Every row belongs to one group in each of 4 separate groupings. Each group adds its own fixed numbers to the row, and there is some noise. The rows also spread widely along 16 directions, which tell nothing about the answers.
In the rows, zero is written as 128.
Known rows, each followed by its group in each grouping:
[ 99 119 214 124 146  90 111 128 101 102 151 175 182  72 164  54  63 120
 113  98 133 128  93 131 114 108 158 140 112 130 162]
z901 z43 z838 (3)
[145  98 107 140 131 112 128 165 117 111  89 138 142 135 144  91 120  96
 146 123 112 115 152 155 144 138 192 185 115 100 129]
z335 z43 z389 (1)
[132  84 132 147 130 114 150 119 128 139 106 147 151 116 143 133 104 126
 106  89 110 122 186 165 143 131 122 169 121 102 168]
z353 z108 z389 (1)
[ 96 143 128 132 140  68 139 160  79 149 123 122  93 149 112 101 168 131
 134 152 128 117 151 200  68 114 125 152  82 121 115]
z885 z351 z33 (2)
[127 114 128 138 153 104 139 137 159 152 116 122 127 128 103 101 148 116
 128 165 124 127 129 141  94 137 133 143 124 123 130]
z755 z351 z33 (2)
[ 84 112 140  91 128 109 148 134 138 117 140 164 147 123 133 130 100 137
 138 102 149 122 165 175 132 112 135 164 106 105 142]
z755 z108 z851 (0)
[ 85 104 158  80 151  57 150 109 158 145 114 117 160 146 129 133 115 145
 101 130 164 127 146 204  75  75 107 139  96 112 140]
z901 z351 z851 (0)
[ 39 129 125 144 158 115  94 154 144 146 175 169 143 137 158  51 147 176
 192  90 150 123 163 176 151 143 116 109 158 123 182]
z353 z108 z838 (3)
[ 96  99 133 130 137  84 115 153 121 127 140 149  69 140 135 125 138 119
 145 116  98 114 143 179 128 105 129 175 141 102 119]
z885 z43 z838 (3)
[129 104 135 128 137 115 101 138 169 136 137 130 107 138 124 127 122  95
 138 145 114 142 130 153 100 138 139 128 142 119 116]
z335 z108 z838 (2)
[111 108 127 130 174 118 117 158 169 118 142 165 124 107 112  47 159 130
 145 147 144 120 124 146 129 150 150 156 154 125 133]
z353 z43 z851 (2)
[150 133 171 140 140 103 113 129 130 133 159 128  95 129 116 135 102 127
  76 111 130 123 116 123  87 128 141  80 102 173 106]
z335 z43 z851 (0)
[110 111 147 128 111 139  97 133 129 121 108 187 159 106 140 124  61 122
 166 120 126 160 143 169 143 158 128 152 132 103 145]
z353 z43 z838 (1)
[ 91 129 122 119 134 109 118 131 120 152 113 117 145 155 148 109 121 130
 153 121 128 130 134 143 118 131 140 110 100 116 148]
z885 z108 z33 (0)
[121 140 136 120 120 124 120 150 111 129 113 128 109 146 104 124 141 129
 137 130 138 131 110 134 141 122 146 129 119 123 116]
z335 z108 z851 (3)
[123 107 124 125 132 122 124 127 143 123 120 125 135 136 152 131 120 104
 126 103 109 118 161 130 112 147 159 115  98 134 121]
z353 z108 z33 (2)
[134 103 141 140 100 145  70 177 140 152 130 124 125 148  97 133 108  99
 130 105 128 108 162 146 156 124 178  90  99 125 108]
z335 z108 z33 (1)
[113 160 104 144 126 110 150 172 111 125 183 119 134 177 169 132 130 127
 190 113 128 149 164 125 174 158 158 132 194 150 147]
z885 z351 z838 (0)
[110 109 190 123 122 100 127 141 134 163 206 171 109  82  64 150 131  88
  82 144 127  55 173 109 136 127  95 142  96 146 123]
z885 z351 z851 (2)
[137 132 127 206 129  96 159 164  90 143 101 167 147 127 145  70  93 133
 164 136 119 157 113 144 125 173 130 181 149 123 159]
z755 z351 z33 (1)
[104  88 156 141 110  84 117 161 147 140 133 127  67 165 124 155 103 101
 133 122 105 132 119 163 123  71 132 152 152 101 111]
z755 z108 z33 (1)
[121 109 155 126 105 116 141 131 117 157  99 129 135 138 117 162  66 107
 117 103 118 134 136 145 145  87 125 157 110  82 162]
z335 z108 z33 (1)
[155 126 129 172 114 110 129 160  79 120 113 132 137 141 121 101 184 126
 126 143 126 103 112  94 166 166 150 136 150 175 114]
z901 z43 z851 (0)
[135 101 141 149 132 140 117 163 116 136 118 159 150 109 106  83 138 154
 142 120 148 162 122 176 168 157 127 170 179 113 153]
z885 z108 z33 (0)
[104 107 117  90 139 137 157 121 126 100  96 137 160 141 125 111 216 187
  97  74 163  89 145 132 199 134 151 130 107 164 116]
z901 z108 z851 (1)
[ 77 135 116 123 150 105 172 124 121 121 125 162  68 152 131 120 167 157
 133 110 118 114 106 124 158 110 108 161 137 128 129]
z353 z108 z838 (1)
[113 150 122 101 131 151 102 156 143 143 114 129 177 149  97 101 129 160
 163 139 177 168 123 169 169 147 158 104 141 133 132]
z885 z43 z838 (0)
[131 156  70 143 137 161 144 147  93 152 114 144 105 134 114 137 126 145
 156  88 113 117 209 170 126 167 140 139  80 101 157]
z335 z351 z33 (0)
[ 95 113 110 109 159  86 171 132 147 103 116 128 118 170 167  95 168 146
 135 106 133 112  88 105 147 144 159 144 125 171  94]
z885 z108 z33 (3)
[136 146 149 123 158 138 133 149 121 115 143 135 129 114 115  87 130 163
 115  95 151 162 121 159 139 136 157 125 148 135 144]
z885 z43 z851 (2)
[ 92  85 141 103 135  66  97 145 140 106 160 153 113 122 181 127  87  78
 167 122 108 112 195 216  58 129 148 176  94  93 121]
z335 z351 z389 (3)
[100  97 145 131 188  95 151  98 166 160 133 191 111  86 102  83 118 183
  74 107 151 108 148 200  56 149  67 150  66 132 147]
z335 z43 z33 (1)
[102 123 114 165 158  82 123 123 137 140 120 130 166 148 193  77 121 142
 168 121 119 160 156 173  86 170 128 115 148 134 167]
z353 z351 z838 (2)
[116 103 151  90 142 125 118 117 139 124 106 137 105 117 107 145 138 149
 109 115 129 156 146 216 113  94 118 159 128  87 133]
z335 z351 z838 (1)
[106 113 128 108 125 134  94  97 126 139  81 159 158 108 127 123 128 131
 141 134 120 115 138 139 123 169 120 124  76 122 134]
z335 z43 z838 (3)

New rows. What belongs after each?
[134  90 120 126 126 120 138 137 164 141  81 132 131 154 118 134 110 119
 135 118 126 138  99 128 157 133 142 156 140 116 121]
z335 z108 z33 (3)
[102 157  66 113 159 140 158 132 136 129 118 162  92 148 125 130 122 157
 160 108 135 123 174 165 116 162 128 140  92 116 132]
z353 z43 z851 (0)
[101 124 131 121 135 138 129 149 112 105 164 137 150 130 161 105 154 159
 148  54 140 113 178 144 164 151 155 120 137 154 146]
z901 z108 z33 (3)
[ 83 144 140 107 131  89 151 133 108  97 140 125 126 151 185 115 113 122
 160 112 119 126 122 122 118 112 162 143 118 133 132]
z755 z43 z33 (1)
[ 96 118 142 118 133 101 158  88 110 136  93 145 116 125 147 152 114 142
 111 107 105 126 133 136 117 114  89 155 104 114 154]
z353 z43 z33 (1)
[106 135 163 119 124 122  94 153  98 132 136 111 128 124 100 100 189 145
 134 138 148 142 149 178 131 100 131 119 152 112 148]
z353 z108 z851 (2)
[105 104 128 119 155 134 116 161 123 119 110 157 138 115 120  72 141 147
 139  88 135 116 137 178 154 112 172 156 118 103 150]
z901 z351 z33 (0)
[103  97 143 120 157 123 120 133 145 128 125 163 114 110 117 108 110 156
 116  83 131 134 141 199 128  99 144 148 114  99 151]
z755 z351 z389 (0)
[124 102 175 163 103  96 130 136 109 136 111 170 153 132 153 132  37 112
 120  77 110 139  96 112 164 121 144 141 126 135 143]
z335 z108 z838 (3)
[123 159 110 142 112 170  98 127 141 177 131 139 125 150 122 175  52 140
 150  90 131 150 173 138 124 189 117  56  82 138 139]
z885 z43 z33 (1)
[ 68 144 127 132 145 100 131 147 104 119 165 148 115 144 188 110  92 131
 183  77 111 139 158 169 118 110 140 146 151  99 180]
z901 z43 z838 (2)
[ 97 180 146 104 129 123 104 134  86 130 111 115 119 139 131 108 115 118
 152 152 128 142  94 119 110 115 154 101  91 105 137]
z885 z43 z851 (1)
[135  74 123 135 120 131 126 116 154 128  73 172 140 125 120 136 130 123
 121 114 119 102 113 109 170 167 123 158 119 131 114]
z901 z108 z851 (3)
[103 100 158 143 133  92 138 138 119 112 123 163 157 111 158  96 110 139
 144 103 121 148 136 173 141 127 139 178 155 117 153]
z755 z351 z838 (3)
[ 85 146 162  92 156 118 155 155 103 115 195 149 133  90 140  89 106 134
 137  96 146 137 187 192 108 107 134 177 123  84 178]
z885 z108 z33 (1)
[121 130 183 136 122  74 143 133 106 131 141 114 186 123 148 116 100 125
 106 127 135 148 164 167  99 109 144 126 112 139 148]
z755 z351 z838 (1)
[ 75 123  98 116 131 109 103 138 116 121 111 164 171 146 182  90 117 151
 213 131 149 153 146 192 128 186 131 152 132 116 156]
z885 z43 z389 (0)
[ 84 146 102 124 135 133 120 143  76 128 105 145 112 130 147  97 156 155
 186 102 118 125 152 170 139 136 135 163 118  88 169]
z335 z43 z33 (3)
[ 99 111 121 120 130 114 121 152 157 136 137 149 120 141 119 118 117 123
 155 130 137 123 152 173 119 133 143 148 108 113 120]
z755 z108 z389 (3)
[110 170 155 125 136 133 104 143  70 131 152 110 155 104 120  93 161 151
 129 115 134 127 191 162 122 121 152  98 105 130 162]
z353 z43 z838 (3)
[ 48  87 174  42 159 126 104  94 180 100 176 175 144  86 158 116 125 130
 140 107 147 109 125 145 113 120 107 139 125 113 150]
z901 z108 z33 (0)
[142 171 155 101 151  97 202 150 118 120 129 112 119 121  74 100 130 108
  93 183 148 123  96 104 113  80 163 179 103 116 119]
z755 z43 z851 (1)
[140 120 148  78 154 127 132 139 170  85 142 142 162 113 127 100 118 134
 124 124 161 166 124 165 121 149 177 146 141 151 105]
z335 z43 z838 (2)
[159 145 110 154 121 164 147 164 121 133 106 178  86 140  63 131 133 166
 131 120 155 170  93 147 175 185 121 147 149 151  96]
z885 z108 z851 (2)
[ 78  61 143  61 106 147  46 110 194 116  85 166 118 136 137 180  76 125
 163 102 130 157 120 194 161 121 124 133 139  75 110]
z885 z43 z851 (1)
[135  80 132 158 153 138  90 129 118 121 115 155  95 100 142  91 158 124
 110  90  90 101 140 144 107 155 143 127 113 124 130]
z901 z108 z33 (0)
[116 160 140  99 151 143 149 141 136 131 169 155 112 104 108 124  82 121
 136 118 138 142 140 138 111 144 134 143 107 117 142]
z885 z43 z33 (2)
[ 73  88 105 134 120 104 121 131 136 102  74 183 131 167 180  99 148 160
 192 118 134 145  78 142 166 176 117 164 163 147 110]
z353 z108 z33 (1)
[ 78 170 124  99 153 132 146 150 121 139 148 133 166 133 144  87  77 117
 158  99 133 115 155 115 163 103 183 125  90  93 182]
z885 z43 z838 (1)
[105 111 170  63 132 118 136 133 129  97 125 147 150 114 115 115 139 158
 105 112 175 151 123 192 128 121 140 152 103 138  98]
z885 z108 z33 (1)
[ 82 132 114  81 153 136 125 113 137 125 139  95  87 146 142 139 197 149
 147 113 121 125 168 169 106 102 113 128 138  91 154]
z901 z108 z33 (1)
[120 104 155 156 103  87  97 138  96 167  99  93 152 146 136 126 138 116
 139 149 116 140 149 173 106 111 108 134 143  97 163]
z335 z108 z33 (1)
[144 132 120 168 118  94 165 171  52 103  81 124 134 170 139  77 189 183
 127 106 151 156 101 167 160 141 159 164 149 167 110]
z335 z108 z33 (1)
[ 89  91 137 114 166  97 134 120 154 122 113 170  97 121 133  94 129 155
 115 102 125 124 116 183 118 103 122 170 121 103 138]
z335 z43 z838 (1)
[106 145 115 136 136 146 120 177 107 157 118 131 123 145  95 101 129 148
 164 110 141 136 145 175 159 101 151 138 135  86 169]
z901 z351 z33 (0)
[139 118 134 116 156 146 103 117 145 100 120 169 115  93 145 101 105 125
 129 115 123 145 131 159  71 196 151 121  82 140 103]
z335 z351 z33 (1)
[129 104 163 172 132 118 103 156 137 144 161 138 103 117 129 122 101 118
 144 108 102 147 142 151 126 131 131 135 176 118 151]
z755 z351 z33 (3)
[ 94 127 163 103 129 111 122 146  91 128 111 149 150 108 115  95 114 141
 136 117 143 142 118 175 138 106 141 163 110 103 149]
z885 z43 z33 (2)
[ 97 109 150 161 108  82 127 153 108 145 138 191 120 128 144 119  52  79
 140 102 108  86 134 115 126 133 138 155  83 119 138]
z335 z108 z851 (2)
[ 82 129 126  75 114 137 123 159 155 155 144 159 151 143  76 140 108 130
 161 142 182 120 158 176 158 115 127 149 100 104 141]
z335 z108 z389 (0)
[ 96 169 103 130 133 135 148 169  95 149 112 158  96 149  95 105 102 120
 154 110 130  93 131 126 130 122 159 134  45 108 124]
z901 z108 z33 (3)
[ 80 138  90 112 141  90 163 159 126 126 118 130 110 178 134 111 180 140
 189 160 139 133 139 173 140 116 124 190 163 100 138]
z901 z351 z838 (1)
[132 125 120 127 158 108 179 101 110 103 102 144 103 130 164 124 133 145
  94  81 109 130 119 126 111 151 139 148 100 143 125]
z885 z108 z851 (2)
[148 105 128 157 154 115 150 128 135 124 161 136 118 110 145 127 145 124
 111  98 103 114 187 135 131 159 135 150 147 145 146]
z353 z351 z389 (3)
[104 109 121 132 146 104 146 153 154 109 155 164 124 133 149  89 132 113
 159 135 124 120 124 122 143 145 154 168 157 136 125]
z755 z108 z838 (0)
[102  99 142 162 137  94 119 154 115 179 110 133 136 124  95  87 146 131
 128 143 123 100 147 160 141  92 111 158 137  93 176]
z353 z43 z33 (0)
[105  92 108  96 161 100 128 111 181 110 101 116 164 144 177 102 156 121
 162 143 135 137 148 162 101 152 137 155 151 105 142]
z901 z351 z851 (1)
[105 128 157 133 137 129 154 103  83 130  99 152 158  94 143 110 128 142
 120  96 113 118 125 109 165 118 114 161 131  95 201]
z901 z351 z851 (1)
[125 123 121 119 144 149 119 144 155 112 120 175 126 123 123 104  91 117
 148 122 138 131 107 127 141 160 160 146 114 126 118]
z901 z43 z389 (1)
[113  83 151 133 125 107 108 120 128 124  81 122 144 130 138 110 164 148
 120 114 125 146 123 174 133 113 132 139 151 110 141]
z755 z108 z851 (2)
[120 190 118 104 179 150 119 139 109 103 168 104  96 107 147  78 151 114
 169 151 115 151 146 123  85 133 172 121 147  89 169]
z353 z43 z851 (0)
[ 82 131 170 130  93  77 159 107  75 132  91 135 122 157 147 171 117 142
 121 106 108 117  68  88 160  96 112 134 108 163 122]
z755 z351 z33 (3)
[ 86 112 123 102 125 134  97 149 175 124 149 144 143 157 153 117 108 122
 178 107 150 126 139 133 151 156 157 108 132 137 121]
z335 z108 z33 (1)
[103  93 115 156 125  94 115 110 120 156 122 117  82 156 147 162 192 129
 140 133  81 114 168 154 125 125  79 138 170 114 153]
z353 z108 z838 (0)
[ 72 126 177  79 124 101 100 119 139 144 101  74 104 175 132 172  97 124
 120  95 116 159  95 160 125  12 152  81 120  90 141]
z353 z351 z33 (2)
[117 118 197 130 141  70 167 158  72  94 181 166 122  98 110  93 170 173
  78 106 153 126 136 185 146  85 120 186 166 166 129]
z353 z43 z838 (0)
[157 135 160 127 161 143 102 135 113  85 137 127 107  83 149  76 116 105
 114 116 107 161 137 151  73 137 184 123 121 100 133]
z353 z108 z851 (1)
[120 167 130 144 145 153  90 173  86 138 127 138 100 112  88  71 156 135
 143 124 127 128 148 164 105 138 172  94  81 122 126]
z353 z351 z33 (2)
[124 108 146 134 129 151  74 143 119 136 125 153  95 108  85 120 170 144
 115 110 125 109 141 158 129 145 129 102 109 142 111]
z901 z43 z33 (2)
[135 123 145 139 158 118 136 117 155 112 138 135  72 142 129 118 178 160
 121 138 132 166  56 111 138 151 106 131 210 159 119]
z335 z351 z851 (1)
